The same things were measured in two ways. Each way mixes the same 8 hidden numbers, adds some noise and spreads widely along 5 directions of its own, which tell nothing about the thing.
(in the rows, 128 means zero)
Some things both ways: the first way, then the second way.
[ 91 127 137 142  95  94 141 134 134 154 136 114 179 173  67 101 132 134
 141 109 128 145 139  96 171]
[ 70 151 156 145 102 103 139 171 129 133 198 226 175 123 130 172 119 100
 103 136  97  82  90 146  73]

[150 154 109 124 112 154 148 142 123 131 145 170 186 137 169  88 147 164
 145 188 127 157 116 167 109]
[137 161 117  93 140 157 158 113 135 151 130 143 153 128 136  94 144 129
 114 103 147 106 135  33 119]

[152 132  99 115 101 136 107  88 165 129  87  86 152 130  64 115 146  80
 134 139 105 117  96  77 141]
[144 144 141  89 150 147 113 113 139 119  90  91 112 126 145 122 125 139
 140  84 153 157 186 117 134]

[138 110 135 134 120 131 108 126 173  90 143 112 174 165  86  65 144 143
  95 161 139 116 111 115 127]
[110 101  99 161 139 108 158 141 151  96  85 100 140 147 173 107 149 105
 164 131 166 161 146 114 185]

[113 166 114 135 157 139 139 113 126 122 105 115 146 165  95 116 136  88
 103 144 130 145 100 108 142]
[145  98 176 134 132 125 122 153 134 103 103 155 106  99 113 146  98 112
 126 140 110 145 129 181 102]

[151 135 126  79 124 127 127 111 131 145 132 167 152 130 123  94 137  99
 129 135 140 108 123 135 105]
[115 144  97 131 115 111 160 117  85 148 131 123 154 169 117 140 110 119
 127 152 158 114  92 105 143]

[ 97 151  71 184 176 168 150 157 143 116 163 138 132 131 119 132 125 145
 117 131 159 162 110 148 109]
[ 89 107 121 169  93  94 116 153 130 103 113 154 150 128 135 160 107 118
 113 151 114 134 107 168 128]

[ 74 152  82 133 144 149 150 179 107 105 119 131 121 131  97 125 118 104
 118  97 122 152 113 108 110]
[107 141 130 150 125 134  88 105 124 115 157 112 124 119 113 143 121 147
 130 116 123 120 106 126  98]

[113 141 125 153 136 148 101  80 141 116 133 107  92 115  52 119 143  66
 101  72 166 159  89 127 152]
[ 90 169 119 110 168 131 113  66 118 111 136  59 107 123 160 167  96 130
 159  99 164 116 141 126 131]

[111 159  91 130 144 125 148 121 133 147 110 129 131 129 134 131 128 122
 142 158 147 108 118 133 122]
[138 120 148 116 127 133 169 136 127 119 114 155 144 113 125 119 133 109
 112 133 136 106 107  66 100]

[143 114 106 105 104 151 119  89 147 119 102 121 120 107 140 116 156  72
 130 161 130  85 116 118  99]
[134 118 101 151 128 132 121 137 149 107  68 125 141 100 133  92 137 122
 131 136 136 145 137 107 157]

[ 87 156 142 153 103 110 160 109 106 126 107 128 135 160  87  98 116 129
 110 158 123 155 135 126 158]
[ 92 140 119 126 137 136 164 138 100 164 174 174 148 163 135 133  93  95
 135 158 113 102  90 175 155]

[105 154  83 177 105 110 128 133 166 160 141 106 187 124 103 124 138 171
 178 129 137 170 118 127 178]
[ 97 182 121 170 105 108 129 194 144 153 184 186 185 145 122 109 155  94
 123 125 142 129 123 105 112]

[136 176  85 167 135 154 135  93 139 148 126 117 107  95 142 150 141 119
 151 163 149 158  95 163 139]
[146 142 174  92 163 170 121  99 157 111 123 143 118  70 120 107 142 130
 119  86 128 109 146  56  75]

[113  95 119 152 114 129 153  99 141 144 127 122 173 159  92 107 145 127
 131 154 135 107 128 103 135]
[165 113 111 140 134 123 148 130 143 116  90 103 108 115 140 138 117 153
 133 132 135 126 128  98 114]

[126 150 142 147 118 145 138 131 141  81 143 152 187 164 112  68 134 156
  82 187 111 168 130 135 123]
[106 105 136 147 133 141 114 140 123 138 160 156 115 151 129 142  85 125
 135 145  89 146 110 230 146]

[137 161 139 155  67  82 123  80 163 192 144 127 168 115 113 111 131 164
 180 146 153 143 152 152 182]
[109 133 154 125 103 123 145 160 141 146 142 209 177 139 112 119 120  95
  73 129 126 152 125 103  98]

[161 101 103 112 102 155  96  87 176 131 139 133 160 101 125 108 176  89
 157 126 151 109 105 129 113]
[112 157 102 147 100 112  96 150 112 125 116  88 130 134 136 146  97 137
 123 129 137 142 132 148 132]

[126 198 172 132 127 107 146 122  96 169 140 134  85 139 108 131 108  86
 109  94 154 166 145 132 153]
[114 107 148  78 122 135 150  94  97 132 109 157 139 154 120 156  98 129
 102 127 125 125 119 136 126]

[141 129 252  76  36  69 117 113 106 153 135 112 126 163 124  81 156  62
 112  89 153 122 168 102 159]
[138 105 127 133 122 153 121 130 119 126 129 131 123 138 118 109 132 152
 134 129 105 125 109 135 133]

[130 153  27 117 170 170 116 161 174 100 122 133 177 113 151 118 150 141
 138 167 129 110  81 138  83]
[109 176 117 123 129 129 155 142 109 132 165 100 150 141 153 118 152 119
 151 111 158  86 114  60 118]

[128 131 113 135  97 112 138  89 159 148 111 119  93 105  92 125 101 114
 129 144 128  82 160 100 106]
[166  78 133 154 162 162 107  57 135  99 131 101  81 114  92 123 147 191
 155 116 109 117  90 104  99]

[112 138 134 163 112 105 100 101 177 153 158  91 142 124 104 130 151 107
 140  86 179 135 138 117 169]
[134 134 120 144 116 120 121 148 125 116 126  78 115 138 148 143 113 146
 135 119 140 140 131 124 115]

Other things, the second way, with their names:
(168): [115 118 164 142 132 173  77 124 118 119 193 118  93 118 109 123 109 155
 132 113  77 121  91 175  87]
(320): [122 157 139  68 107 143 129 128  43 143 159  73 111 182 141 168 107 167
 154 105 123  81 113 156 120]
(67): [165 104 127 134 141 148 130 114 115 126  98 138 111 119  95 115 121 144
 139 147 116 121 105 134 133]
(270): [119 135 122 106 129 126 130 109 121 124 114 113 128 149 146 152 117 147
 133 106 139 127 146 128 130]
(360): [133 139 172 136 142 154  98 119 151 102 157 149 130  88 102 108 176 142
 140  85 123 110 126  74  70]
(264): [132  51 135 172 113 114 102 133 137  95  74 108 101 147 118 137  82 132
 118 153 118 214 129 215 154]
(234): [133 110 122 158 161 113 177 103 122 111 130 138 128 126 117 138 145 113
 167 152 155  95  85  94 125]
(9): [ 99 187  46 143 136 122 146 126  99 155 139  81 139 151 168 138 101 132
 163 147 148  83 108 124 178]
(357): [111 122 158 117 124 125 176 166 105 120 140 159 142 133 144 134 122  90
 134 143 124  95 102 129 120]
(28): [ 92 132 106 151 127 121 128 125 113 118 160 103 122 142 156 158 111 143
 152 133 119  95  96 150 131]
(244): [141 138 148  95 167 150 146 102 115 105 111  61  94 119 149 125 121 121
 165 104 161 122 141  97 126]
(411): [127 129 128 112 113 166  87 127 122 127 118 111 125 124 124 102 114 154
 108 107 104 144 132 129 128]
(251): [109 144  92 178 139 125 114 105 118 132 175 125 131 135 113 141 134 150
 162 143 121  89  78 133 128]
(225): [ 94 138  88 136  83 108 157 160  56 149 157  96 144 192 152 162  88 134
 132 165 123  91  71 162 151]
(269): [ 89 165 109 168 113  90 154 177 122 137 165 189 178 131 136 148 139  91
 143 155 134  80  95 129 124]
(146): [150 102 143 143 133 130 132 125 140 110 116 151 123 112 110 131 143 146
 133 129 118 116 112 109 100]
(176): [102 127 172 141 178 153 130  89 203 106 167 183 132  63 131 119 131 100
 105 100 123 125 126  67  64]
(336): [151 108 146 100 156 169 120  58  96 125 145  76  82 149 104 135 111 174
 142 108 127 124 107 119 111]
(109): [121 125 168 118 151 166 125 133 160 108 130 172 136  77 126  88 141 104
 119 110 108 117 128  95 101]
(223): [ 94 113 113 115 142 128 186 123 145  97 131 119 158 153 196 111 186 124
 164  98 153  96 133  50 152]
(46): [173 111 130 111 124 149 132 130 117 140  99 113 115 157 115 111 124 160
 126 117 128 154 141 121 133]
(368): [148  69 151 160 130 135 135 142 136  95 101 152 127 126 100  94 158 121
 143 141 121 154 109 130 136]
(344): [ 74  96 122 141  89 102 132 144  93 108 113 130 158 175 140 144 110 106
 124 150 132 153 105 176 168]
(326): [143 111 128 155 129 130 145 146 133 127 132 131 123 133 121 120 117 126
 131 144 124 137 106 127 121]
(233): [ 80 142 125  78 144 151 162  93 101 123 135  98 141 150 174 125 115 111
 139 109 148 104 124  95 155]
(76): [115  71 155  87 138 138 145  90 101 103  83 124 100 135 143 172  67 129
 121 143 107 131 117 194 143]
(309): [ 96 162 164  79 110 146  75 117 108 126 146 112 102  99 142 200  37 153
  83 105  84 108 131 191  66]
(277): [135 109 137 119 117 127 146 158 117 112  97 112 137 156 141 109 145 122
 145 118 145 153 144 125 152]
(330): [ 64 152 135  90 103 126 106 127  96 107 145 107 124 112 179 200  67 145
 114 116  91  66 110 172  98]
(60): [ 99 115  67 180  91 117  97 150  94 137 116  95 139 182 127 118  99 137
 142 166 122 168 102 208 203]
(138): [127 119 144 161 115 159  78 160 165 109 150 167 130  86 116  98 147 155
 117 110  74 121 117 130  93]
(167): [115  98 125 119 134 125 169 118 102 109  88 134 130 124 140 141  99 106
 135 162 127 106  98 140 153]
(106): [143 116 147 114 137 138 122  88 119 122 124 114 105 131 111 155 104 155
 118 115 130 131 118 120  92]

Some of these things the first way, each followed by its name:
[ 96 141 148 169 100 116 139 114 141 104 153 156 183 158  95  62 127 177
 106 162 138 172 136 155 159]	(176)
[147 173 113 122 173 167 123  99 145  99 124 144 100 132 117 112 120  87
  70 168 131 116 117 131  87]	(76)
[126 116 133 106 136 165 104 125 142  99 140 119 115 124 124 118 168  41
 100  86 162 117 116 108  97]	(330)
[127 117 146 141 102 106 146 134 112 141 143 112 123 152  76  91 131 147
 138 132 164 134  94 145 154]	(344)
[115 151 137  99 165 149 144 125  97 104 113 150 105 158 128 102 135  71
  71 143 149 114 109 133  98]	(167)
[115 169 128 116 104 103 124 152 131 151 112  86 118 133  98 133 132  81
 141  86 135 140 120  88 151]	(360)
[114 145 127 136 113 110 139 113 138 155 119 107 126 139  91 128 125 100
 128 121 133 112 140  88 138]	(146)
[137 182 165 123 153 128  92 194 186  95 187 120 151 156 148  91 144 131
  65 106 161 149 150 122 111]	(223)
[141  93 203 149  73  99 136  92 109 179 167 116 170 173  79  84 171 125
 155 101 185 161 108 141 199]	(269)
[109 173 188 170  67  81 105  87 145 162 145  85  70  99 129 131 139 102
 137  86 189 159 156 151 189]	(168)
[133 122 115 110 113 130 127 126 147 127 111 110 162 153  65  99 131  95
 116 124 105 121 123  68 124]	(270)
[173 194  60  91 157 186  84 115 197  82 117 157 153  80 216 109 157 105
 107 211 121 101 115 155  58]	(109)
[145 179 131 120 122 132 131 142 135 142 135 137 163 143 148 114 138 120
 123 153 124 150 138 118 122]	(46)
[110 150  52 138 137 139 121  96 193 121 103 131 162 115 123 118 121 145
 132 192 118  85 136 118 109]	(326)
[172 151 179  91 100 125 123  71 121 156 122 148 112 129 149 111 154  63
 116 145 143 109 136 133 117]	(67)
[ 94 130 120 161 113 133 147 115 127 138 137 127 105 118  83 131 121 116
 132 111 144 143 136 123 129]	(251)
